Every row belongs to one group in each of 4 separate groupings. Each group adds its own fixed numbers to the row, and there is some noise. The rows also spread widely along 12 directions, which tell nothing about the answers.
In the rows, 128 means zero.
Some rows, each with its group in each grouping after it:
[108 112 101 151 188 106 138 136 198 104  94 116 123 115 150  99 127 131
 136 116 135 114 166 136 156  64 104 153 108 155  97 151]
k370 k526 G dobun
[134 157 120  87 165 115 143 147 146 108 156  95 151 151  69 152  99  84
  63 174 136 120 123  63 101 107 130 102 135 186 135 124]
k932 k792 L rebe
[149 142 152 117 175 122 129 140 121 144 123 129 113 143 127 142 158  86
  95 177 122 113 140 112  84 135 101 110 135 152  92  93]
k674 k212 P pomo
[150 162 118 139 146 128  73 118 130 117  73 109 149  96  94 132 108 143
 122 138 163 114 117  91  99 130 124 150  95 146 159 103]
k674 k526 T zotek
[133 174 170  93 121 183  60 171  81 113 151 114 144 145  91 159 106  83
  68 173 156 147 124  97 116 163 105 114 167 144 106 104]
k370 k465 S vaza
[109 144 116 166 140  82 167 125 112 142 155 107  89 159 125 123 199 124
 190 158  78 160 175 160 157  94 112  77  98 148  86 152]
k932 k213 P zotek
[135  98 135  95  59 144 143 131 128 151 152 144 121 150 139 136 132 146
 131 140 107 132  70 190 155 136 133 128 161  95 139 205]
k932 k465 B rebe
[159 133 132  94 139 151  75 172 159 145 169 101 175 160  54  98  91 143
  47 151 157 108 130 163 116 118 132 126 134 149 135 183]
k370 k213 T dobun
[104  71 111 132  79  76 163  93 153 139 124 151 103  86 166 120 155 124
 127 102 107  70  78 149 121 101 159 160  99  96 161 168]
k932 k212 G vaza
[107 128 147  93 176 125 178 136 171 111  85 137 131 117 197 116  86  82
 139 137 165 122 140  87 133  85 107 165 183 138 113 101]
k674 k792 S pomo
[118 123 133 126 114  68 136 105  74  97 127  83 138 107 121 225 176 122
 189 135 128 131 102  89 111 104 183  99  74 106 143 159]
k932 k792 B rebe
[148 120 132 106 144 111 158 137 133 200 151 136 138 173 142 100 142 160
 129 161 119 120 114 203 118 137 113 109 136 124 109 188]
k370 k212 L dobun
[119 148 133  91 138 123 117 112 115  94 111  89 194 127  93 201  96 107
 143 157 166 135  72  47 105 108 144 147  99 137 141 154]
k932 k212 L pomo
[128 137 120  76  83 144 132 127 130 163 123 117 178 137 124 111  88 154
 118 160 156 121  43 130 114 159 123 167 136 119 176 178]
k932 k526 S dobun
[136 147 143 125 166 132 110 139  99 103 107  98 164 137 145 196 134 128
 186 161 161 156 143 102 140 114 128 116 124 118  97 154]
k932 k526 S dobun
[163 147 167 140 112 125  35 124  95 107  68  87 161 101  91 181 141 154
 162 139 177 108 110 155 131  97 122 136  63  86 143 204]
k932 k792 T zotek
[151 167 156 111  33 135 100 114  46 144 129 133  81 109 130 121 130 161
 134 137  92 135  78 133 133 161 134  93 142 110 196 144]
k370 k792 T rebe
[143 204  84 140 176 119  93 124 164 131 106  96 126 125  46  85 104 147
  69 160 130 127 133  76  93 118  69 127  69 217 171  82]
k370 k792 B vaza
[ 88  58 115 143 134  90 172 144 175  73 140 108 130 114 154 178 163  70
 128 104 131 108 146 114 147  74 155 148  91 128  65 160]
k932 k792 B dobun
[103 122  94 136 168  59 181 122 179 143 147 121  87 133 117  68 143 125
 112 133  95 104 161 135 139  56 129 110 119 171 145 145]
k370 k213 P rebe
[104 109 107 110 137 118 151 136 172 135 185 141 118 130 109  70  73 126
  72  98 149 137 187 118 139  91 189 117 166 147 129 116]
k674 k212 P vaza
[155 137 117 116 116 117 110 109 114 138 111 129 120 101 126 142 113 147
 110 118 140 112  96 104  87 154 154 132 119 124 188 105]
k370 k792 B rebe
[ 67 146 113 111  91  90 161 137 106 142 181  90 137 148  79 102 134 141
 150 115 120 178 117 127 140 116 166 102 109 151 136 165]
k370 k465 B rebe
[146 119  95 130 111 133 154  93 120 115 143 149 117 125 152 160 121 128
 131 137  90 150  97  67 122 156 142 130 126 144 123  92]
k370 k212 T zotek
[104 144 102 119  86 148 102 105 100  52 101  99 148  87 106 199 103 113
 153 123 137 163  62   8 122 152 159 167  93 135 152  91]
k674 k526 P rebe
[101 194 147 113 102  98 140 102  13 118  81  99 124 110 167 211 164 101
 225 176 115 159  51  37  90 182 120 116 111 128 154  75]
k674 k526 L rebe
[135 137 115 146 133 136 139 145 166 182 107 151  92 134 147  47 124 154
 108 131 121 107 151 195 133 144  89 129 141 149 132 128]
k674 k526 L dobun
[128 105 132 120 105 127 149 119 157 126 120 175  79 108 179  95 114 133
 122 119 104 115 139 160 177  82 120 128 182 115 145 157]
k370 k465 P zotek
[154 113  83 136 121 134 143  98 164  87 139 154 107 107 123 157 118 129
  94 128  88 129 113  68 135 116 137 126 122 165 154 116]
k932 k465 P dobun
[113 102 109 103 149 121 145 130 173 131 158 123 152 134 132 104  87 147
 117 113 162 127 149 142 147  84 163 148 155 117 133 166]
k370 k213 P vaza
[121 118 131 132 100 163 125 159 133 136 136 138 100 138 147 102 140  99
 104 141 111 125 132 168 145 159  99 125 151 129  94 129]
k932 k526 G dobun
[136 121 126 152 102 138 134 126  90 132 170 154  83 129 141 115 130 119
 115 105 102 162 180 121 138 159 167  85 153 136 100  83]
k370 k212 T zotek
[124 112 145 101  96 174 155 165 145 167 161 133 116 167 136  89 127 101
  90 145 136 138 122 191 129 168  98 136 167 121  76 141]
k932 k792 P pomo
[166 125 127 133 213 131  74 130 194 132  92 100 183 120  94 115  82 183
 140 108 211 115 188 166 121  63 158 151 109 114 137 171]
k674 k213 T pomo
[ 79  90  97 142  51 135 154 126 151 110 134 138  96  95 143  63  97 147
 140  59 128 146 131 138 173 125 180 163 131 116 141 135]
k674 k526 T rebe
[126 119 115 124 159 129  92 121 163 108  65 118 156  97 123 142  96  84
 107 125 187  98 101  75  92 129 112 205  90 140 119  94]
k932 k212 P zotek

New rows. What belongs after each?
[173 124 138 146 133 100 105  99 106 131  80 154 107  83 174 154 125 147
 141 129 141  86 138 128 116 115 157 119 145  99 178 122]
k932 k526 T zotek
[144 115  91 148  95 141 147 106 191 136 106 172  53 107 158  56 107 166
 100 117  87 105 133 168 177  90  80 144 137 139 164 149]
k932 k792 P vaza
[127 134 122 122 194 130 171 140 146 123 115 117 122 161 188 140 110 133
 195 139 142 184 171 131 167 102 108 125 162 136  68 122]
k370 k792 B rebe
[129 148 158 105 126 125  94 145 153 143  85 116 117 115 108  91 129 104
  95 163 139  73  96 148 111 100  75 158 125 132 160 149]
k674 k213 P pomo
[102 136 140 150  59 121 111 130  57 153 149 124  87 117 113 122 179 111
 129 120 111 139 114 133 101 183 143 113  90 114 114  99]
k674 k212 P vaza
[ 90 130 140 121 123 108 129 168 101 114 165 103 116 133 113 122 154  75
  87 142 126 124 152 106 122 124 139 102 127 157  91 122]
k370 k526 P dobun
[143  96 106 179 237 111 113 137 204 137  58 136 115 103 170  98 122 123
 118 101 200  83 212 167 111  96 112 175 110 131  84  94]
k932 k526 P vaza
[104 131 141 111  99 108 120 116 128 119  96 124 143 104 131 144 130 120
 146 138 137 111  76 115 129  98 115 157 110 121 153 172]
k370 k465 S zotek
[ 95 138 115 115 116 102 160 133 109 168 123 115 121 133 144  97 133 124
 142 133 137 135  96 131 101 165 130 143 127 142 140 107]
k370 k526 B rebe
[150 152 128  62 129 166 164 123 140 120 154 145 148 173 147 170  82 132
 128 194  97 166  72  84 150 122  89 115 204 151 137 148]
k370 k465 B pomo
[147 181 109 122 187 116 145 106 140 168  90 123 132 154 155 113 134 152
 184 184 110 143 109 131 119 128  64 134 129 153 135 119]
k370 k213 G zotek
[121 110 125 121  28  99 117 103  98 121 145 122 125  98  88 182 174 122
  97 140  82  95  28 106  99 144 152 126  77 118 183 171]
k370 k465 B zotek
[165 133 117 124 115 137 139 113 138 140 107 157  90 120 165 102 112 161
 131 140 102 120 118 144 144 125 125 117 166 126 163 129]
k674 k526 T rebe
[107 164 107 138 196  32 180 109 106 135 143 120 117 115 109 142 155  95
 120 140 113 120 174  52  68 102 170  68 110 195 152  71]
k370 k465 L zotek
[ 97 122 137 141 155  89 142 148 134 129 122 115 121 122 149 105 128 111
 165 107 155 120 189 150 152  81 152 121 134 130 117 148]
k932 k213 L dobun
[172 169 142  98 168 137 102 136 110 140 108 113 152 140 114 168 130 128
 111 184 149 129 107 101  76 156 101 119 120 143 125 112]
k674 k792 P dobun
[129 130 101 167 101 101 111 100 129  94 100 131  89  78 125 145 147 128
 119 117  91 101 120  80 131 109 137 125  87 149 173 101]
k370 k526 B zotek
[121 147 124 113 106  90 154 109  92 138 144 140  82 110 149  94 109 152
 137 121 108 133 145 120 147 105 176  83 172 130 193 130]
k370 k526 P rebe
[ 77  65 107 138  88 125 195 145 193 129 136 159  67 125 183  75 156  72
  82 124  78  95 118 154 162 119  88 163 147 146  73 131]
k370 k526 P zotek
[145 120 141 155 159 148  95 132 134 119  79 136 101  93 159 123 119 117
 118  97 167 121 173 129 111 142 123 149 123 119 109  77]
k370 k792 P pomo
[128 130 111 125  78 151 104 144 136 161 169 130 113 139  65  72 109 119
  53 128 124 130 128 148 114 166 135 129 118 150 134 122]
k932 k212 P zotek
[116  94 141 132 120  71 159 133 112 166 159 114 119 120 119 146 195 101
 100 119 129  89 130 162  67 141 175 104  93 116 115 137]
k370 k792 B pomo
[113 123 122 138 125 101 160 142 131 180 150 137 102 139 162  39 125 176
 154 103 135 139 184 213 165 109 153  98 155 123 126 174]
k370 k526 T dobun
[100 162 137 110 144  85 107 124  80 125 108  91 176  99 109 157 121 117
 167 126 188 137 126  80  83 137 187 130 107 115 150 108]
k674 k526 G zotek
[129  92 110 115 183  90 154 109 192  78  84 132 141  83 160 172 101 103
 115 106 165  88 130  63 105  73 168 166 127 130 147 102]
k674 k792 B rebe
[103 112 127 130  91 155 124 140 126 117 128 121 139 126 150 118 100 142
 164 110 147 159 132 146 178 126 142 151 140 109  92 159]
k370 k526 T zotek
[133 104 137 122 123  97 124 147 125 170 136 127 131 123 122 127 148 107
  87 139 155  75 131 174  88 143 158 121 134 108 140 140]
k932 k526 B zotek
[147 122 122 136  96 125 113 117 120 188  98 143 112 109 149  76 136 185
 130 121 135 102  91 196 108 162 121 151 113 103 170 159]
k370 k526 P dobun
[ 83 132 137  87 127 106 136 153 165 123  97 101 165 120 122 108 120  94
 106 161 160  89  71 114 120  98  99 179 113 143 133 177]
k674 k526 S dobun
[147 122 114 160 147  98 155 103 127 148 113 162  72  96 174  87 135 137
 115 106 111 106 173 125 102 136 152 106 150 144 162  68]
k370 k526 T pomo
[164 126 154 148 233 103  91 145 139 116  94 118 120 106 124 176 166  60
  83 150 163  76 192 102  51 117 131 119 118 140  98  60]
k674 k213 P pomo
[ 95 108 141 144 140  73 107 150 122 161  99 111 132  88 143  83 140 130
 133  79 196  82 164 180 106 115 170 149  98 105 141 144]
k370 k526 B dobun
[138 122 130 139 184 153 101 155 139 137  88 142 121 108 181 112 114  95
 110 114 174 117 171 131  99 174 115 161 154 133  85  54]
k370 k526 G dobun
[137 211 112 140  72 167  77 104  86 129 113  91 133 118  43 112  95 189
 152 122 130 184 113 102 130 158 120 105  66 157 193 130]
k932 k792 L pomo
[ 91 153 166  94 118 117  98 171  78 151 125  72 173 144 110 144 133  97
 146 150 199 133 104 146 100 153 120 146 111 108  97 150]
k932 k792 B vaza
[134 169 105 108 150  98 167 111 135 174 115 121 135 145 129 105 118 157
 139 180 113 122 100 123 108 124  98 116 128 165 165 139]
k370 k526 L zotek
[204 116 113 129 128 122  97  85 126 142 162 141 143 124  88 176 140 224
 116 130 112 130 122 161 117 112 190  76 106 102 186 205]
k370 k465 P dobun
[ 88 107 133  93 120 149 187 129 138 141 103 134 155 141 209 128 108 108
 187 129 159 160  70 127 131 156  96 196 160 114  74 132]
k370 k465 T pomo
[162 128 109 166  85 138  90  91 102 149  88 135 114  77 111 153 158 162
 123 112 125 111  75 119  63 204 159 151  67 105 186  86]
k674 k526 S rebe
[121 119 170 118  96 165  81 171  96 114 124 128 123 125 143 144 123  85
 120 122 157 136 135 130 140 157 128 142 146 104  84 114]
k674 k212 B dobun
[123  85 124 149  86 160 110 139 198  83  94 151  82  88 147 101 130 117
  97  96 104  97 130 157 176  92  95 169 114 121 111 158]
k674 k792 G dobun
[150 125  74 148 154 101 140  92 184 132  96 117 124 109 100 114 117 167
 120 115 139 116 118 114 104 110 139 153  69 151 169 128]
k932 k792 P rebe
[103 173 130 117 124  82 147 126  78 146 157 112 127 131 127 120 125 133
 184 126 134 163 166 109 124 119 184  83 146 129 161 103]
k674 k213 B zotek
[142 120 106 128  95 170 102 119 145  96  90 128 129 107 141 138  87 144
 136 123 141 133  87 105 153 140 122 170 132 122 146 134]
k932 k526 T rebe
[150 122  93 133 166 107 173 101 135 122 122 125 129 142 165 176 137 161
 192 147 110 157 134 111 143 114 146 109 138 127 126 129]
k932 k526 B rebe
[150 140 138 104 158 134  89 131 130 154 145  91 179 150  76 141 125 157
 122 144 159 131 132 161  94 129 150 119 112 114 137 174]
k370 k213 G pomo
[131 129 148 133 117 113 129 122  97 127 146 107 122 131 118 157 153 162
 172 122 125 154 155 158 147 102 159  80 112 104 126 181]
k370 k792 B pomo
[135 134 120  75 188 119 124 120 164 123  92  94 205 129 139 171  76 147
 145 153 202 120  81  96 106  97 118 182 119 121 136 160]
k370 k792 B vaza
[113  80 106 146  77 138 157 113 139 122 142 156  94 104 178 138 132 139
 129  94 103 114 120 143 154 137 161 137 138 100 124 139]
k370 k526 L vaza
[105 144 121  91 103 136 148 152 137 137 143 117 134 158 138  98  98 128
 133 161 126 146 107 139 168 122  95 130 162 147 130 164]
k932 k526 B dobun
[123 134 119 127  98 129 132 130 126 175 109 126 148 141 124 111 151 128
 135 150 142 125  68 168  93 182  92 168  98 131 112 141]
k932 k465 T zotek
[156 108 141 133 178 202  69 154 126 115  96 112 179 126 130 192 112 101
 124 120 220 151 152 114  77 206 145 178 123  96  48  62]
k674 k526 P pomo
[130 129 135 101 144 140 200 103 114 111 127 138 131 137 212 190 115 112
 188 156 112 173 109  66 139 132 126 125 178 119 108 105]
k370 k792 S pomo
[136  90  98 135 171 121 146 119 209 141 126 136 125 126 115  98 125 121
  77 119 125  97 136 138  97 112 123 156 104 152 106 128]
k370 k212 G pomo
[137 106  84 116 161 103 148  88 144 167 127 112 191 126 135 165 123 167
 152 122 170 128  74 113  58 171 169 183  86 109 142 124]
k370 k213 P vaza
[115 153 120  90  96 154 135 117  63 154 169 108 176 134 111 142  72 143
 153 111 177 193 117  91  89 216 220 117 156 110 165  86]
k932 k526 G pomo
[142 134 119 116 194 151 110 145 174 126  94 124 145 134 153 117 100 108
 116 148 153 120 131 116 115 135  80 172 146 152 106 107]
k370 k213 G dobun
[121 112 131 110 129  76 112 128 111 169 133 129 138  91 107  92 121 109
  56  99 176  70 118 114  46 154 187 142 105 136 170 103]
k370 k212 P dobun
[ 61  94 159 116 138 119 116 189 143 105 123 107 135 116 148 113 125  40
  95 112 180  99 164 141 140 105 138 159 146 120  55 132]
k370 k526 G zotek
[145 157 141  97 137  95 102 109 101 132  87 127 147 100 131 142  95 127
 125 145 161  91  91  82  95 116 137 136 122 132 194 133]
k932 k212 L dobun
[151 134  92 135 158  83 162 107 126 226 108 143 125 125 155  83 162 146
 120 145 133  92 104 170  34 207 130 135 107 137 162  85]
k932 k526 G dobun
[136 114 125  76  76 103 150 118 142 146 160 148 134 126 116 128 105 129
  79 147 114  95  78 131 123 109 160 116 170 123 199 174]
k932 k465 B zotek
[ 87  92  92 139  57 138 153  97 163 131 117 149 120  72 129  88 106 125
 101  57 134 120  76 100 101 164 164 197  97 131 177 101]
k370 k465 S pomo
[108 104 123  94  80 123 173 145 143 128 175 125 111 157 135 127 130 110
 108 161  90 120  90 143 162 110 131 114 172 130 129 182]
k932 k526 B rebe
[194 137  82 204  81 162  65 101 134 150 144 140  76 112  63 109 168 187
  79 121  67 114 138 169 110 175 121 102  60 148 171 111]
k932 k213 T vaza
[136 113 162 114 125 146  82 146 124 101 110 132 116 115 153 141 116  97
  97 144 142  96 124 122 149  99 103 144 152 120  98 147]
k370 k212 T vaza
[104 101 149 149  88 121 107 158 137 142 120 121  87 104 116  87 172 102
 102  98 132  98 148 201 121 135 140 133  98 107 105 144]
k674 k792 G rebe
[156 126 148  74 146 137 102 167  97 161 187 100 183 170  78 170 114 121
  69 170 174 124 121 141  74 171 183 100 165 116 118 146]
k370 k526 B rebe
[131 121  92 155 158 104 164 115 174 109 103 140  93 121 175 119 140 125
 159 131  91 123 149 110 160  84  97 137 125 158 129 114]
k932 k213 B dobun
[125 129 129 106  96 137 132 140 125 163 136 135 123 125 132  75  97 123
  92 116 165 124 117 147 103 174 141 152 145 130 149 114]
k932 k792 P dobun
[113 112 127 125  75 109 143 101 119 136 127 128 112  92 132 123 136 144
 136  94 117 116 103 138 113 127 168 131 107 101 174 150]
k370 k792 G pomo
[148 100  88 164 132 121 152 102 145 140 140 157  98 114 140 103 130 171
 130  78 113 149 160 146 120 144 181 117 127 137 138 109]
k370 k465 T rebe
[120 131 104 109 111 113 144 121 156 125 130 106 148 130  98 119 117 154
 126 149 124 123  79 123 130 103 138 142 108 140 150 181]
k674 k526 T rebe
[125 121 142 125 153 138 121 155 162 133 137 118 118 156 132  94 120 154
 168 126 146 154 185 197 190  64 127 121 158 108  92 190]
k674 k213 P rebe
[ 53 155 119 111  97 115 167 160 154 144 155 121 110 145 115  21 107 122
 139 110 120 174 153 158 175  99 112 125 148 166 114 156]
k674 k465 G dobun
[139  73 161 117 206  94 108 149 156 170  95 123 172 131 163 160 173 114
 120 141 205  66 129 213  77 109 122 166 114  77  65 187]
k370 k465 P vaza
[115 130 112  96 159  97 208 103 114 189 155 141 135 149 169 109 127 116
 141 138 126 149 110 105  65 181 152 124 156 143 124  77]
k370 k212 G pomo
[128 150  84 162 143 119 144 105 151  90 120 124 117 126 111 142 128 134
 151 134 102 167 142  81 151 101 114 117  94 179 118 115]
k932 k465 T zotek
[ 70 127 109 121 130  88 170 144 153 104 167  95 144 138 100 116 129  86
 130 125 128 137 148  93 137  85 159 130 116 161 100 138]
k674 k213 T zotek
[165  81 150 112 160 145 101 152 163 122 149 141 134 141 124 175 146 104
  50 158 142  82 134 164 112 106 125 128 154 115  83 172]
k370 k465 P vaza
[108  79 105 150 162 126 132 151 188 115 115 122 112 116 131 108 137  89
  70 107 148  94 150 130 116 122 133 170 109 149  81 108]
k370 k526 P rebe
[138 111 109 137 100 123 129 105 141 131 113 169  80  77 156  86  94 143
  91  98 118  97 143 118 135 124 165 133 160 123 191 102]
k370 k526 P zotek
[ 76 182 176  74 140 102  92 168  69  84 108  69 167 130 121 155 105  66
 171 168 183 140 121  64 142  82 113 134 143 138 126 148]
k932 k213 P dobun
[124 141  93 122  90 143 116 134 163 163 123 118 125 122  71  59  94 152
  61 125 133 100  82 139 103 157 123 157 102 159 184 135]
k370 k526 L rebe
[165 160 134 153 104 132  67 131 134 161  98 119  94 127  82  94 162 177
 119 169  94 100 130 218 152 102  71  96  91 124 161 203]
k932 k526 G zotek
[ 84 135 189  56  90 155 129 190 113 145 163 117 119 173 132  82  97  69
  92 171 140 130 114 157 169 103  86 124 203 128  85 187]
k370 k212 P pomo
[116 141 148 111 124  90 152 119  82 133 150 139  95 108 141 122 114  91
 106 119 118 115 153  73 101 118 177  85 164 146 166  86]
k370 k212 L pomo
[135 144 123 142 113 160 110 139 100 161 113 132 107 130 134 104 122 137
 127 118 141 144 133 149 113 203 125 131 134 129 125  88]
k370 k526 L rebe
[147 169 144 119 122  99 147  90  61 161  70 172  80  98 230 111 109 148
 197 131 115 133 116  99 120 152 116 117 177 119 192  73]
k370 k212 L dobun
[118 162 123 103 149 168 105 165 155 115 107  90 165 150 104  99  83 111
 114 159 174 154 116 110 141 129  67 169 123 170  91 140]
k932 k792 T dobun
[123 159 131 139 137 120 172 136 144 145  97 164  38 139 200  65 142 116
 140 172  59 112 157 151 185  92  35  96 183 169 118 117]
k370 k526 L zotek
[150 183 115  87 154 134 135 115 116 149 109 113 175 151 136 140  73 172
 169 179 154 155  93 106 127 137 110 129 149 144 168 151]
k932 k526 L dobun
[104 142 136 102 137 106 146 132 122  98 111 129 111 109 171 144 114  84
 129 156 109 116 124  80 146  90 117 119 173 138 137 119]
k370 k526 G zotek
[109 141 110 153  60 128 146 107 104 144 106 149  87 101 155 100 141 128
 150 122 102 132 102 122 131 171 125 140 116 129 160  97]
k932 k526 S zotek
[192 120 137 130 125 165  78 133 146 130 132 135 126 131 105 164 125 153
  77 151 135  98 133 171 129 123 118 108 126 106 132 170]
k932 k792 L vaza
[137  62 144 141 124 192 118 159 168  85 144 141 103 129 155 172 151  73
  80 119 116 121 155 156 147 140 119 141 144 108  32 131]
k370 k792 G pomo
